The rows are grouped in 4 different ways at once. Each group adds its own fixed numbers to the row, and there is some noise. The rows also spread widely along 15 directions, which tell nothing about the answers.
Some rows, each with its group in each grouping after it:
[ 24   1  -5  -1  -7   8   7  -3  17  -1  -9 -11  31   8  -6   9  -2 -23
   3  -6  -1  11   1  -1  -6   7  -9  -8   2   7  20 -22 -25   9  18 -10
 -19   6  -2  -3  16  10   2] -> P T tarad G
[ -7   6  14 -32 -16  -3  24 -41  -5  11  11  -2 -20 -19  -6 -20  -9  -6
  11   6  -3  -4   0   9   8  13   9  -2  -4  -8  10   0  15 -20  -7  -6
   8   5   8 -18  22   3  13] -> P E gab Y
[ 16 -10  14  -9  13   1   4 -26   5   4 -25   5   9  -9  -9   8 -11 -16
  14 -14   2  20  -1  16  -9  -7 -15  15 -16   2  -5 -18  -9  15   5   2
   2   0 -14  -8  25  -4  -7] -> F Z tarad Y
[  9   4  14 -23   2  28  12 -30 -35  -4  23  22   2  -8   1 -21 -14   3
  16   0  28  11 -11  20   2  20 -36 -16   6   0  36  24  35 -15  11   6
   8 -18  17 -10  -6  13  27] -> X S ledu G
[ -4  29   0 -32   0   3 -10 -33  -5   7   5  16 -11 -10  12  -6   1 -17
  12  -5 -19  -1  31  -1   5 -20 -14  -4  -9   7   1   1 -34  -7   9  -9
  -8   5  -1  -5   1 -28  -2] -> B E guvi K
[ 28 -18  -2 -10   5  -8  -3  -6   2   4   7 -27  15   9 -13  -3  -4  -8
 -16   3   7 -11   8   7  16  25 -11  -5   0  18  23 -10   3  19  20 -14
 -27 -12   0   1  19   9  23] -> X Z ledu K
[  4 -11   2   3   6   1  -2 -14  -3  -4  -9   4 -19  -6  -8 -29  -7   1
   8   0 -13   4  -1  -1  -8   2  -4   4   8   1  13  -5  -4   7  10 -18
 -12   7   3 -16   5  -6 -15] -> F T gab Y
[ 12 -17  11   2  -6 -12   7 -10  -7   1  -7  -1 -16 -22 -24 -33 -12  -6
 -11  -2  -4  -8  -7  10   1  15  -6  10 -10  -4  19 -14  13   1   8 -23
 -13   0  -3 -19  12  10   4] -> B S vinal G
[ -8   3   4   0 -18  30   1 -31 -21  24  -3   4 -13  -2 -19 -24 -10  -9
  36  -9 -15  17  10  -6  10 -26 -32   1  17 -13  39  13  -4   0 -10   4
  -5   2  14 -14  -6  -4  -8] -> F E vinal G
[ -1 -18  -7   3  11 -10  -1  -8  17  -4 -19  -2 -24 -17  -5  -5  -8  -5
  13 -10 -27  16   5   4   0  -1 -11  16   9 -10  -3 -25   8   4   5 -19
   1   8 -23 -19  19  -1 -15] -> F Z Nokis G
[-10  -5  -6   0 -10  -6   8  -8  11   7   4  16  -8  -4   6   6  -8  -6
  18  10 -16  -2   0 -11  -9  11  -2  15  -9 -11 -17   0  -8 -11  -1 -13
  12  13 -20  -5   2  -6   6] -> B T guvi G
[ 15 -20   6   5   7  -9   1 -26   6   8 -26   2 -22  -6 -15 -15 -18   0
  14 -26  -1  22   0  11   0 -14 -18   7  10  11  13 -18   5  18  11  -2
 -18   5  -4 -28  21 -13 -26] -> P E Nokis Y
[ 18   8   7 -14 -19  -4  21   1   0  -1  14   7  14  18 -22   6 -10  -6
  11  -2   4   8 -19   8  -8  34  -6  -1  -5  17   4 -11   4  -2  16  -6
  -4  -4 -10  -3  -5  31  20] -> X Z Nokis K
[ 12  -5  19 -38  11   4 -26 -27 -10  -2  18  10   5  16   3   1 -15   9
   5  -2  35   8   3  17  -1  11 -22 -12 -10  46   2  12  -9  19  12  15
  -5  -9   3  -2 -12   1  16] -> B T tarad G
[  0  -2  12   8  -7 -18  -6 -14  24  13 -13   2   5 -14   7   2 -18   8
  12 -35  13   8  -5  15   1   5 -32  13  -4 -12  14 -24  11  24  -7 -11
 -25   2 -10 -19  26 -14  -9] -> B S ledu G
[-28  20 -15  17  -7 -15 -14  16  26   0  -6   7 -17 -10  15   4  -9  21
   9 -14 -25   0  12   4   3  13  -4   7  13 -21  -7   2  -2   2 -10 -28
  -9   3  -2   4 -10 -16 -18] -> F E ledu K
[  8 -18  -4  10  -8  -3  18  -4  15  11  -5  -6   6  21 -28   1 -16   2
  12   8   4  13  -7 -10  -4  20  14  -1  17  10  -4   4  -7  -5  13   1
   5  10   2   8  -3  16  -4] -> F S gab Y
[  2   2  18  -8 -12 -21  -4 -19   7  -2   1  15 -17 -18   9 -12 -13  -4
   1  -3   7  -6   3  16  -9  14   1  10 -18   4  -5  -9  -5   6   0 -10
  -7   7  -8 -13   7 -11  -8] -> B Z tarad Y
[-16   4  -3   8 -14  -9 -16   9  20  -3   7   7 -11   2  13   6 -16  14
  12  -6   0   8   7   4   4  21  -2   4  10  -2  -3   5   5   7  -6  -9
   3  -1  -4   5 -15   0  -6] -> P Z ledu G
[ -8  -6   1  12 -16 -15  15 -20   4   8   3   7 -27 -14   9 -34 -14   3
   9  -5   2  -6   8   2   6  10  -8   2  14 -11  20   2   5  -9   4  -9
 -12  11  14 -18   6 -17 -20] -> P Z ledu G
[ -8  12  30 -18  20  39  -3 -15   3  -9  -9 -10  13 -10   1   4 -11  24
  29 -13  30  23 -18  11   8  22 -10   0   9  -6   2  10  26  -5 -24   2
  28 -10  16  15   1  32  13] -> F S ledu K
[  1 -40  15 -22  24 -17 -10 -43  -8  16   0 -15 -33   5 -10 -16 -21  19
   8 -13  12   2   1   9  13   8 -23  20  -6  19  -6   0  29  26  -3  -3
  -6  -5 -15 -30  29 -14   5] -> X S vinal Y
[-22   1  -3 -30  10   6  -6 -34  -8  31  10 -20 -15  23  -1  -2  -3  11
  28   1 -21  -7  21 -13  24  -3 -25  19  -8   0  -9   8  -8   7 -18 -11
   5   2  -5 -16  18 -28  15] -> P E ledu G
[-32  -9 -10  27 -12  -7   1   0  24  10 -21  24 -23  -8   9  12 -21  17
  37 -16 -21  18   3  -2 -14   0 -19  24  17 -32 -18   6   6  -4 -11 -10
  15  16 -13  -8  -7 -11 -27] -> B T tarad G
[ 14  12  22 -10   0  15 -12 -15 -12 -13   4  23   1  -5   5 -17 -11  -5
  10   1  17   7  -9   1 -10   9  -6   2 -12  19   7   3 -13   9   6  -8
  -3   1   2   0 -12   0   0] -> B Z guvi Y
[  1 -43  18   1  -6  -4  -5 -31   5  26  -1 -12 -16   9 -15  -5 -14   5
  34  -6  10  14   0  -4   9  -3 -20  24  -2   7   0  -2   7  25 -16  17
   2   7 -17 -23  17  -6   1] -> F Z ledu G
[  5  -2  11 -23  22 -21 -18 -10   8 -21  -7   8 -19 -19  -5 -11 -19  10
 -18 -16   7  16   5  29  10  15   5 -12   4  24  -2 -14  10   5  13  -7
  -3 -11   1   0  -2  19 -12] -> F Z vinal G
[ 13 -16  13  -1 -24 -24  21  -5 -10  18   8  14  -1   5 -43 -15 -13  -6
  -6  17   5 -11  -8  17   4  25   8   2 -23  13  -2   6  -4 -11  11   5
   3  -7   6   3 -13  21  15] -> F Z ledu G
[  8 -32 -23  24  12   2  -2  -3  16  -5 -10   4  -5   5   8  19 -23  10
  19 -22  10  30   5   9  -4   0 -32  -2  32   2   8   5  26  18  21   5
  -9  -6 -15 -11  12 -13 -10] -> P E ledu K
[  9   4  -8 -10 -18  31  33 -19  26   0   4 -19  31   1   4  18  -2 -22
  39  -8  -4  26 -14 -19   2  10 -15 -12  31 -15  34 -21   3 -10  -4  -2
  -6  15  -9 -11  33  28  10] -> F T guvi G
[ 13 -15   2 -32  -5 -17  11 -44   1  30   4 -14  -3  18 -10   0 -11 -14
   8  -2   5  -8  11   9  10  -6 -15   0  -9  26   4 -10 -10   8  13  10
 -12   1  -6 -18  29 -22   5] -> P T Nokis Y
[-10  13  11 -14   9 -23   4 -22  34  12 -21  -6  -2   6   6  12 -11  12
  17 -28  -6  13   2   2   0  11  -4  17   1   1 -22 -26 -18  11  -8 -14
  -9  16  -9 -11  26  -9 -22] -> X S tarad Y
[ 14   1   1 -38  13  -4  -3 -24 -15  -1  20 -19   2   5   1 -15  -1  -8
  -9   4  -3 -20   7   8  17  21 -23   2 -22  14  19 -13   6  15  11 -24
 -20 -12  -5 -22  29 -11  29] -> P Z ledu G
[-12   0   3   8  -7   1  26  -8  10  19 -14   3  -5   6 -22  -4  -8   5
  30  -4 -23  12  -9 -11   0   9  -4  21   0 -18 -11  -9  -8  -9 -14 -14
   5  16  -6 -13   9   6  -6] -> F E ledu G
[  8  19  16 -11  -4   3   6 -25  -5  12  -8  20  11 -17   6  -9  -6 -19
  11  -6   2  10   7  12   0  -5 -15   2 -13  -8  10  -3 -19  -4   5  -4
   2   1   8   1   4  -8  -2] -> X Z ledu G
[ -7 -13  -9  -2  10  10  22 -22  23   4   5 -15   0  25  18   4 -12  12
  34   1  10  11 -10 -19  -4  18  -7   0  34   8  -4  -1   1  -3   3  -2
   0  20  -5 -12  22  -7 -14] -> F T Nokis Y
[ 25 -19  -6  19 -12 -12  24  -7  18  12 -15 -17  29  -8  -8   2   5 -33
  -3   8 -11 -12  -3  -5 -15  10  -8  20 -22 -20  11 -27 -17  13  17 -25
 -21   9 -22 -10  45 -14  12] -> F Z gab K

New rows. What belongs after each?
[ 20   2   4  -3  25  39 -15 -22  -1  15 -30  -5  42  30  -6  26 -13 -13
  32 -19  11  29   1  -6  -4 -24 -42  13   2  15   2  -6 -30  30   9   4
   1  -4  -6  15  11 -12  -3] -> B Z Nokis Y
[ 23  -3  35 -17   0 -17  -8 -13  34   1 -27 -22   9 -20 -17  -3  -3 -12
 -11 -10  19  10   4  14   3  13  33   4 -20  24 -10 -32 -29  12  -3  -1
  -4  12   1   4  19  24  -5] -> P S tarad K
[ 10  -9  12   0  14  -7  -5  -6  12  -4 -15   3   5 -11  -2  -9  -9  -3
  -5   4  15   7  -7  10  -4  17   8   5  -9  11  -9  -8  -9   0   9  -8
  10   2   0  11   2   6  -6] -> F Z Nokis G
[  5 -19 -15   1 -16 -24   7 -10 -11   5   2  12 -28  -5 -22 -12 -20  -2
   0 -10 -24  -8   4  13   5   8 -25   9   3  -3  17  -8  28   6  17 -17
 -21 -10 -14 -21   9  -4   0] -> B Z guvi Y
[ 26  -1  25  -7 -32   8 -21  -4  15   0   7   2  20 -21   4  11  -8 -33
   0   9  31  16   7  18   2   3  14 -11 -16  12  18   0 -12  12  -4  21
  13  -8  -7  17 -10  19  19] -> P Z ledu G
[-13  15   5 -11 -39  11   3  -4  38   4   9 -11   2 -15   6  23  -6  -9
  26   2   1  20  14   3   5  13  21 -13  25 -12   8   3  -1 -19 -16  11
  22  11  -1  16  -8  32   4] -> F S tarad K
[ -5   0 -15 -18  16   6  11 -25   7  20   1 -24  12  27   6   8   4  -7
  18   8 -16 -11  16 -17   8   3 -21  13  -2   2  -9  -3 -24   0   9 -15
   0   8  -8   0  26 -28   9] -> F Z Nokis K
[  0  -1   4   6   8   3  -9   1 -11 -22   8  35  -4 -10  13 -16 -19  12
   1   4  19   5 -11  13 -15  27 -14  -3   0   4   2  16  15  -2  21 -15
   8  -8   4   5 -21   1   5] -> B Z gab G
[ 40 -17  17  -6 -15   3  37 -27 -13  21  -5  22  30  21 -39  15 -22 -22
  22  -4  22  23 -23  11 -16   2 -20   5 -21  22   2  -7  -6   4  19  24
  -3  -4 -15 -14  18  13  19] -> B E ledu Y
[ -1  -5  17  14 -16 -17 -23  -3  17   8  -4  17  -5  -2  14  -3 -15   3
  10 -11  18   7  -1   9 -11   6 -10  17 -18  10  -7  -2 -12  23  -4  -1
  -1   5 -11  -1 -11 -20 -13] -> P Z Nokis G
[-12   2  -3 -12 -12 -18 -12   0  22   7  16  -1 -10  17   5  13 -12   5
  12   8  -8  -3  16  -7   9  19  10   8   0  15 -22   1 -20   1  -3  -5
   8   9 -15   5 -12  -1   5] -> B Z ledu G
[ 10  -5  12  10  -7  17 -10 -12  -9  -4   5  15  -5  17   4 -12 -12   0
  29  -8  12  22  -1 -11 -17  -4 -16   8   0  22   3   8 -16  21   7   8
  -4   6  -9 -11 -15  -8 -10] -> P Z vinal K
[ -1   0  17  -3  -1   3   7  -4  20   3 -21  -9   2 -14 -25   0 -14   3
  12  -7   0  22  -5   3  16  18  21   2  17  -7  -2  -8   0 -11 -12  -4
  18   8  15  15  -4  46  -6] -> X Z ledu G
[  2  10  -3 -26 -27 -11  23 -27 -17  24  10   1 -16  -4 -30 -22  -5 -24
  -4  17 -23 -21  16  13  15   1   1  -8  -9   0  20   1  -7 -26  14  -6
  -2  -6  14  -2   0  -1   8] -> F Z Nokis Y
[  2  -8  26 -17  19 -16  -5 -18  14  -1 -19   5 -10 -18  -4  -4  -8   6
   6  -6   1   6 -12  10  -6  11  12  23 -30   8 -31 -19  -3   9 -12 -11
   9   5 -15  -8  20   2  -5] -> F T guvi Y
[ -8   5  10 -30   2 -29   3 -21  26  13   4 -13 -13  15  -7   7 -15  15
   9  -7   0  -1   6  -1  15  22  19   5   1  25 -27 -15 -17   4  -9  -7
  -7  15  -6  -8  15   1  -4] -> B E ledu Y
[-18  16  16 -19   7 -19  11 -15  23   3  -9  -5   3 -16   9  -2 -12  13
  -3   0  10 -12  -8  12   9  35  14   9  -9  -8 -23 -10   2 -22 -10 -21
  20   8   9  15  13   9   2] -> B Z Nokis G
[ -3  10   4  -2   1  40 -14   5   7  -5  -5 -11  22   9 -13   6  -2  -7
  24  12 -10  21  -1 -17   4   9   3   4  10  -6   5   5 -19   2  -9 -13
  23   4   6  24 -16  29  12] -> F Z gab G
[ 22  -5  13 -17 -23 -13  -3  -7  21   7 -12   8  -3 -23 -16  12   0 -47
   5  10 -24  11   9   8 -13 -11  18  14 -31   3 -12 -35 -31   0   4  -4
  11  12 -39 -10  11  11   9] -> B T Nokis G
[ -2   3   6   3  -8  -5  19 -13  14  10  -9  -4  18  -5  12   7 -13  -6
   4   2  11  -9  -7   7  -5  23  -3  13 -14 -17  -8  -3   1  -4  -4 -11
   8   4   2   7  24  -9   3] -> P Z tarad Y
[ 30 -24 -16  18 -10   9  22   6  28 -14 -15 -15   1 -23 -12  -8   2 -43
  -4  21 -20  17   7 -24  -2   9  37  -8  24  -5  16 -22 -21 -18  19 -17
   0  27 -11  -4  19  27  -5] -> P E guvi G
[ 14 -21  -2  -2  10 -13  13 -16  17   7  -8 -11  11   5  -5   3  -7 -12
  -1   4   4   5   5  -2   1  19  -2   6   2   8  -5 -13 -15   5  17  -8
  -6  12  -7  -2  22   2   2] -> X Z tarad G
[ -7  -6   2  -7   5 -21  -3 -14  23  17   0  -6  -5  15   1   3 -11   8
  10  -3  -1   3  13  -7  12  15   5   8   6  13 -20  -4 -22   5   1  -5
  -2  13  -3   2   4  -6  -8] -> X Z ledu G
[  1   1   0  -3   5  -8  11 -10  -1   2 -11  11   1  -6  -9   1 -16   3
   9 -15 -11   3  -5  14   1  12 -28  13  -7 -14   3 -15  13   3   5 -19
  -4  -6  -7 -12  17   2   4] -> B Z ledu G
[-18   2 -12  -3   2  -7  -6 -15  -2  14   9   7   4  13   8   2 -21  29
   6 -15  13 -12   1   7  12  21 -44   0   7  -3   8  21  22   2   7 -13
 -10 -13  13   8  -3 -21   7] -> B S guvi G
[ 15 -25   6  10  -1  -4  19   3   4   4  -7 -17   2  17 -38 -11 -12   9
   5  -4  -3   4 -21  -7  -3  30   2  10   7  10   4 -13   5   9   9 -18
 -16   5  -3 -11  11  32   4] -> X T vinal K
[-26 -17   8  20  -9 -24   1 -29  24  29  -3  19 -16  14  26  -6 -18  22
  40 -12  13   4  -3 -18 -19   0 -19  29  -3  -5 -28   6 -20  15 -10   1
  -1  30 -14 -20  10 -45 -24] -> B T gab G
[  5 -11  -2 -24   0  32  -6 -14 -14   6  35 -24  15  43  -4   1  -5  -1
  22  22   8  -5  -3 -26   5  24 -23   7  -1  21   9  14  -2  14   0  -9
   2   0 -17  -7   2   4  42] -> B S vinal G
[  6 -12  13 -17  -1  15  -8 -30 -10  20   4  -5   4  14  -4  -4 -13  -3
  19   3  16  -3  -1   4   1  -3 -25   7  -6  14   9   7  -2  14  -1   3
  -1  -2  -2  -5   8 -14  11] -> B T Nokis Y
[  1   4  -8   1  -7 -10  -4   9   0  -7   9  11 -22  12 -10 -13 -13   4
   4   3 -19   1   1  -2  -3  23   4   2  13  14   2  -2  -5   2  15 -22
 -11   4  -5  -5 -20   6 -10] -> X Z Nokis Y
[-10 -41  12 -15  48  -1 -12 -44   7  24 -21 -29 -23  31  -3  -1 -10  26
  35 -10   5  10  11 -15  10  -9 -19  41  -4  24 -44  -2  -9  25 -10   2
  18  12 -15 -14  28 -28  -9] -> P Z Nokis K
[ 13 -11  13  10  -8   2  14 -12  -2  12   2   0  10  18  -9 -15  -8   6
  23 -10  11  -2 -17  -8 -13  15 -26  13  -7   8  14 -11  -8  21   4 -12
 -29   9  -4 -24  15  -8   2] -> B T ledu K
[-12 -11  -2 -15 -16 -37   7 -25  16   8  10  -4 -34 -13  -8 -19 -15   6
   2  -8 -14  -9  13   5  13  16   0   3  10  -2   8 -15   8  -4   6 -16
 -15  12  -4 -23  16  -3  -6] -> B Z gab G
[ 20 -26   4  11  11   6  12   1 -13  -2 -15  12  16   9 -36  -1 -16  -1
   4   2   7  13 -21  13 -10  21 -20  12 -11   6   0  -1   9   6  17  -4
   5 -11  -2   2   0  23  10] -> F Z tarad G
[ -8   6 -11 -19   4   8 -12 -15   0  12   6  -4  -3  14  10  17  -5 -13
  19   5 -30  -5  18 -11  -6  -5 -21  26 -21  -7 -18  -3 -15  14  -2 -21
   8   1 -37 -10  17 -32  17] -> B S vinal Y
[-21  -3  -4  14 -32 -13   9 -13  10  40  15   0   1  30  -8   3 -14  18
  33  -9  -2  -6  -2 -10   6  13 -30  15   1  -7   4  12  -5  13 -17  -1
 -17   7  -3 -12   1 -23   0] -> F E ledu G
[-25  -4 -10  -2  -5   3  -2 -26  -1  22  19  -3 -10  31  20  -7 -18  24
  28  -2  13  -6   8 -10  10  12 -33   4  19   5   4  27   5   1  -2   1
   3   3  12   0  -6 -30  -4] -> P Z Nokis G
[ -6  -8  11   0  15   4  -8 -11  10   7 -22 -19  15 -12   1   4 -13   3
   1  -5   9   1  -3   7  12  11  -8  20 -13 -15  -6  -4  10  11 -13 -16
  17  -7   0  12  23   2   7] -> P Z vinal G
[  3  17  21 -10  -4 -10 -16  -5  22 -12  -9   9   2 -28   8  -3 -19   1
  -9 -17  21  13   0  20   0  15  12  -8  -3   6   0 -11  -4  -1   0  -7
   2   1   3   9  -5  17  -8] -> B S vinal G
[ -7   4   5 -10  12 -30   1  -7  30 -15  -8  13  -5  -5  12  23 -27  20
  13 -41   4  33 -15  19  -4  25 -14   7  10   3 -18 -29  25  13   3 -10
  -6   1 -26 -15  20  15 -14] -> X Z vinal G
[-13  12  -2 -15  10 -12   3  -1  -6   0   6   6  -4  16  -7   5 -17  26
   7 -11 -10  -5 -10  15   6  29 -23  11  -9   1 -10  -2  20   6  -3 -23
  -7 -16  -3  -4   4  -3   6] -> F Z ledu Y
[-17 -29  29 -20  25 -38   3 -45  20  17  12 -18 -25  13  27 -10 -19  39
  14  -2  39 -11  -8  -4   8  40   6  26  -9  22 -43   3  12  16 -19  -1
   6  18  -8 -19  34 -26  -3] -> X Z ledu Y
[-11  10   3  -7  -4 -10  -4 -16  23  24   1 -11   9  34  -4  16 -14  17
  33 -26  -6  11   2 -14   9   7 -26  16   4  10  -9 -18 -22  27 -13 -10
 -24  13 -13 -17  16 -13  -5] -> B E ledu G
[-13  -3  22  -7  16 -14   5 -14  13   6  -4  -8  -6  -8  14  -7 -10  15
   3  15  10 -14  -8  -1   3  36  22  27 -21  -8 -38   3  -1  -5 -20 -20
  24  10  -2   8  14  -4   8] -> X Z ledu Y
[  8 -14   6   7   4   3  -8 -18  21  11 -13   4  22   5  17  14 -10 -10
  16  -2  19  12   5  -4 -15  -3 -14  10  -6   8 -10  -2 -30  14   6   5
   0  15 -11   2  12 -18  -6] -> B T tarad G
[ -7 -10  -1  -4  29  12   0 -24  -6   9 -16  -8  -6  10 -11 -20  -4   9
  13   8  -8   1  16 -13   6  -1  -3  10   8   4 -11  14 -21  -7  10 -11
  13   7  19  11  -1 -10  -8] -> F Z gab K
[ -6  12  -4 -26   9  -7  16 -29  -4  12  -5  17  -4   7 -15   4 -17   8
  13 -18  -7  18   7  16  10   8 -23  -9  13   7   1   2   1 -15  14   2
  -3  -4  12  -5   1   7  -4] -> X E tarad G
[ -4  -6   9   6 -34 -10  19 -12  -7   5  26  16 -30   0   5 -30  -7   0
  15  14   0  -9  -7  -9 -16  22   7  10 -12   3   1  12   1  -8   0  -9
  -5  15 -10 -27  -4 -11   6] -> P E vinal K
[ 26   0  11   0  -4 -17   4   5  24   5 -17   4  23   3 -28   5  -5 -17
 -10   2  -1  15  -8  -2  -8  20  27   4 -17  18 -12 -25 -39   7  16 -13
  -7  13  -7   9   2  25   5] -> X E gab G
[  3  13   1 -21  21  -7   9 -25  -3  -3 -18  17 -12 -14  -8 -10 -16   3
  -4 -16   0  12   5  30   4   0 -11 -12   6   7   3  -4   9 -20  21  -6
   4 -10  14   3   2   0 -17] -> F S Nokis Y
[  3 -21   1   9  11   5   2 -21  -5  31 -22 -26  -5  24 -41 -19  -9  10
  20 -12 -20   2   4 -14  18  -8 -24  20   8   3  12 -10 -14  27  -7 -16
 -28   5   8 -19  23 -13 -13] -> F E ledu Y
[  2  -5   5   6 -31 -28  19 -22  23  22   6 -10   5 -12   8 -10 -13  -8
  -6  -3  15 -14   0   5   6  18   0  -2  -6  -8  17  -7   0  -1  -2  -7
 -18  10   2 -11  29 -15  -1] -> P E vinal G
[ -6 -17 -23 -16  58 -32  13 -17  16 -10 -20   2  -7   3   7  17 -28  25
 -14 -22   2  12   0  21   9  23 -15   1  10  12 -34 -10  27  -6  28 -17
   5 -10 -11  -5  37  -8  -8] -> P E vinal G
[-13  -9   7  -8 -11  -3 -19 -11  12  17   6 -20 -15   9  -9   1 -16  19
  20 -14  -1   3  -3   3  13  18 -20  17   9  -3   8  -2  27  24 -20 -12
  -6  -4 -11 -10   5   1   8] -> X S Nokis Y
[ -1  -1 -11 -22   5 -37  18 -28  15  17  -4  -4  -7   9 -12  -3 -19   3
  -8 -12  -3  -8  14  13  18  13  -9 -10  13  19  -1 -16  -7 -14  25  -6
 -14   4  10  -3  17  -5 -12] -> B Z Nokis G
[ 19 -14 -21  26 -22 -22  23  27  43   0 -25 -14   7   4 -34  16 -13 -19
  -7  -2 -28   8  -3  -9  -2  22  31   7  11  -5  -6 -33 -11  -4  16 -23
 -11  14 -20   6  13  29 -10] -> P S guvi Y
[ -2   4   8   4  12 -11  -7   3   9 -16 -19  21 -13 -17  -1 -10 -22  14
  -5 -14  10  15  -7  23   0  18   2  -2   6   6  -7  -2  13  -9  12  -9
  11  -6  12  12 -17  14 -18] -> P Z Nokis G
[ 17 -20   2   7  13  -4   4 -13  22   2 -16 -21   2  -6   2 -18  -3  -8
   1  -6   5   5  -1  -6  -1   9  -6   5   9   5  15 -25 -11  11  12 -18
 -18  16  -7 -15  27  -8 -14] -> F S Nokis G
[  7 -16 -11 -14  37  -6 -15 -12  -3  -3  -7   6   7  16   5  28 -18   5
   2 -11   0  16  11  15  -2   3 -31  11  -9  18 -27   5   5  20  24  -4
  10 -18 -25   9   9 -12  12] -> X Z vinal K
[-15  11  -4  12 -11 -20  18 -11  14  24 -15  12  -1 -10   6   5 -17   7
  12 -17 -10  -2  -7  11  -4  11 -21  17  -1 -29  -2  -5  12  -3  -5 -23
  -7   4  -4  -5  19 -23 -11] -> X E Nokis Y
[ 14   3  24 -23   7  -5 -12 -31  -9   3 -17   4   3 -31  -8 -11  -7 -11
   1 -27   2  11   0  32   6  -1 -38  10 -22  -7  26 -26  14  25  -1 -13
 -19 -13  -4 -21  29   2   7] -> X Z tarad G
